All groups share one centre, and each spreads out both ways along 5 directions, with some noise.
In the rows, 128 means zero.
Some rows, each with its group after it:
[124 112 121 111 132 138 116 142 118 139 107 136 137 135 134 113 123 106
 119]	(0)
[102 110 117 141 115 140 123 132 145 131 151  98 142 140 155 123 115 157
 151]	(3)
[166 140 127 147 165  35 104  93 115 136 113 116 133 175  49 149 154 142
 154]	(1)
[105 130 103 120 126 137 112 121  89 115 146  97 134 119 147 157  94 131
 156]	(0)
[141 163 121 114 143 139 128 126 132 126 122 131 149 120 132 159 126 131
 150]	(2)
[109  68 111 157  80 134  93 127  83 117 122 114 101 101 120  91 108 127
 118]	(2)
[ 99 143 139 127 138 136 129 138 135 159 139 125 148 129 159 136 138 127
 143]	(2)
[130 137 104 116 117 144 122 121 120 107 117 129 119  93 128 137 108 122
 141]	(2)
[ 98 110 119 134  86 174 111 142  82 121 129 126 115  88 165 123 104 110
 129]	(1)
[111 135 130 117 132  69 134 107 135 149 119 148  93 110 104 118 161 111
 138]	(0)
[130 131 157 149 135  60 106 111  79 156 112 138 112 122  93 137 176 116
 127]	(2)
[132  93 103 136 101 119 105 123 106 110 109 130  94  99  94  91 111 124
 125]	(2)
[140 142 128 129 126 101 113 112  97 126 110 139 115 103 101 144 138 125
 137]	(2)
[109 119 137 142 115 116 111 121 105 141 127 125 113 111 132 124 139 121
 128]	(3)
[137 118 118 133 122 126 108 126 107 127 125 115 143 136 120 132 122 136
 137]	(1)
[161 148 115 131 162  24 111  79 120 128 114 127 103 145  42 148 154 132
 159]	(1)
[122 116 132 129 105 191 118 162 129 135 116 138 150 115 167 115 109 121
 115]	(1)
[170 156 129 140 137 111  94 118  58 106  92 132 141 113  80 176 121 121
 129]	(3)
[128 109 100 147 104 153  71 132 123 126 117 107 166 139 123 125  95 148
 153]	(3)
[180 139 129 132 136 169 101 149 123 117 109 122 192 167 110 152 109 148
 118]	(1)
[121 120 121 148 103  86  73 111  97 158  98 145 123 101  93 117 158 121
 142]	(3)
[121  99 110 132  98 142  84 139  98 137 105 144 137 108 112 109 116 112
 114]	(3)
[108 121 113 121 127 135 123 131 111 132 124 126 128 128 130 133 119 122
 135]	(0)
[121 131 140 120 130 112 114 139  97 155 102 148 127 123 115 133 152  96
 109]	(0)
[107 119  93 136 106 123 127 102 134 107 161 103 104 105 131 125 105 162
 174]	(0)
[120 112 127 124 125 112 122 132 155 151 124 134 126 135 122  97 139 124
 132]	(1)
[ 94  78 129 148  78 156 125 141 152 141 140 122 120 117 157  67 127 141
 122]	(0)
[158 158 136 124 152 102 137 113 107 105 120 128 119 129 103 161 126 126
 138]	(3)

New rows, each followed by its group:
[ 84  64 135 115 100 146 131 153 179 171 132 155 119 133 159  44 145 113
 102]	(0)
[145 129 112 114 143 121 141 120 148 118 131 122 126 136 116 128 119 136
 139]	(3)
[126 121 121 148 106 143  88 129 104 128 133  94 162 131 137 143 108 156
 152]	(3)
[187 117 150 164 101 152  94 135 104 111  92 126 153 118  94 129 125 149
 117]	(0)
[125 154 120 124 116 169 117 135 104 113 132 116 141 107 152 165  98 131
 140]	(2)
[108 111 133 127 119 119 118 130 121 152 117 144 116 124 130 108 141 110
 117]	(0)
[ 87  81 120 154  82 163 100 137  85 127 137 111 117  99 155 103 104 125
 127]	(2)
[141 155  97 110 125 183 124 130 123  85 124 125 137  95 131 162  79 129
 144]	(2)
[140  92  52 116 140  98  99 103 116  86 141  77 128 149  73 139  69 147
 172]	(1)
[135 120 153 134 120 123 111 144 106 160  93 155 133 128 121 106 157 102
  95]	(0)
[154 165 159 113 161 125  86 156  22 148  71 152 157 146 106 193 143  69
  88]	(0)
[176 175 160 133 148 109 119 125 121 137  86 167 144 125  92 162 165 119
 119]	(1)
[105 119 131 151 124  32 124  93  94 156 130 131  90 119  97 117 176 126
 143]	(1)
[202 165  98 105 150  95 120 101 134  91  93 146 123 121  47 157 121 128
 142]	(2)
[107  81 149 172  66 167 103 148 116 140 130 115 137 107 155  86 120 143
 113]	(0)
[133 140  96  98 158 103 115 118 117 124 118 133 127 131 118 148 119 109
 142]	(0)
[130 150 154 152 119 128 105 130  71 135 109 143 125  99 124 157 147 118
 121]	(1)
[144 201 138  94 180  92 150 113 163 155 123 150 147 139 122 169 168 126
 155]	(2)
[123 115 130 133 131  89 112 118 131 146 130 125 117 139 106 111 146 129
 141]	(1)
[145 108 109 137 135 104 102 125 132 131 130 105 153 176  94 129 117 148
 141]	(1)
[119  67 115 157  83 126  89 133  86 127 116 121 107 114 108  91 114 125
 119]	(2)
[ 99 120 138 138 128 131 160 123 143 131 171  89 131 135 169 128 124 151
 147]	(3)
[100  77 126 161  75 152 117 131 155 133 143 114 114 104 145  70 119 163
 141]	(0)
[152 184 125 134 136 162 105 131  67  95 115 119 156 100 125 209 108 134
 139]	(2)
[139 130 118 127 118 127 101 121 107 117  99 140 131 115 104 132 120 111
 125]	(3)
[141 112  96 128 114 164  99 140 106  97 125 104 157 124 126 145  75 130
 135]	(1)
[ 95 117 148 113 136 104 117 143  94 172  98 159 120 132 129 120 159  76
  93]	(0)
[ 78  44 143 178  75 116  84 133  73 167 125 108 115 128 135  63 147 126
 109]	(2)
[142 114 127 140  96 167  84 156  50 110  79 147 133  94 121 134 107  91
  90]	(3)
[ 88 106 135 155  80 125 107 118  74 124 129 131  81  67 144 110 127 116
 128]	(2)
[111 120 132 128 126 127 121 134 133 148 124 129 135 131 138 114 131 131
 128]	(2)
[118 108  99 106 132 103 136 118 197 146 136 124 126 139 130  85 134 146
 151]	(3)
[ 96  87 136 152  87 134 119 135 151 148 134 133 113 104 152  67 141 133
 121]	(0)
[141 124 127 133 120 118 113 124 126 128 114 130 125 120 111 127 134 126
 134]	(0)
[108 117 145 156 102  89 109 109  70 132 121 134  91  97 116 123 160 119
 128]	(2)
[142 158 130 108 145  70 146 100 144 130  99 181  76  79  86 118 171 105
 138]	(1)
[119 122 101 136 112 114 104 110  77 105 136 106 108 111 115 147 104 128
 146]	(1)
[101 105 152 173 106 143  91 139  57 148 128  99 158 139 148 142 133 134
 124]	(2)
[130 128 128 145 104 124  92 130  82 128 114 128 139 111 115 144 125 127
 133]	(3)
[112 133 114 110 118 164 127 141 144 136 141 131 135 112 162 129 111 127
 136]	(2)
[ 82 117 141 137 113 116 112 128  90 155 128 137 117 112 147 117 146 107
 118]	(0)
[ 95 107 115 123 109  91 133 112 135 141 128 136  89 101 124  92 146 116
 140]	(1)
[150 106 117 152  99  89  96 103  73 100  96 136  87  93  67 125 121 117
 127]	(2)
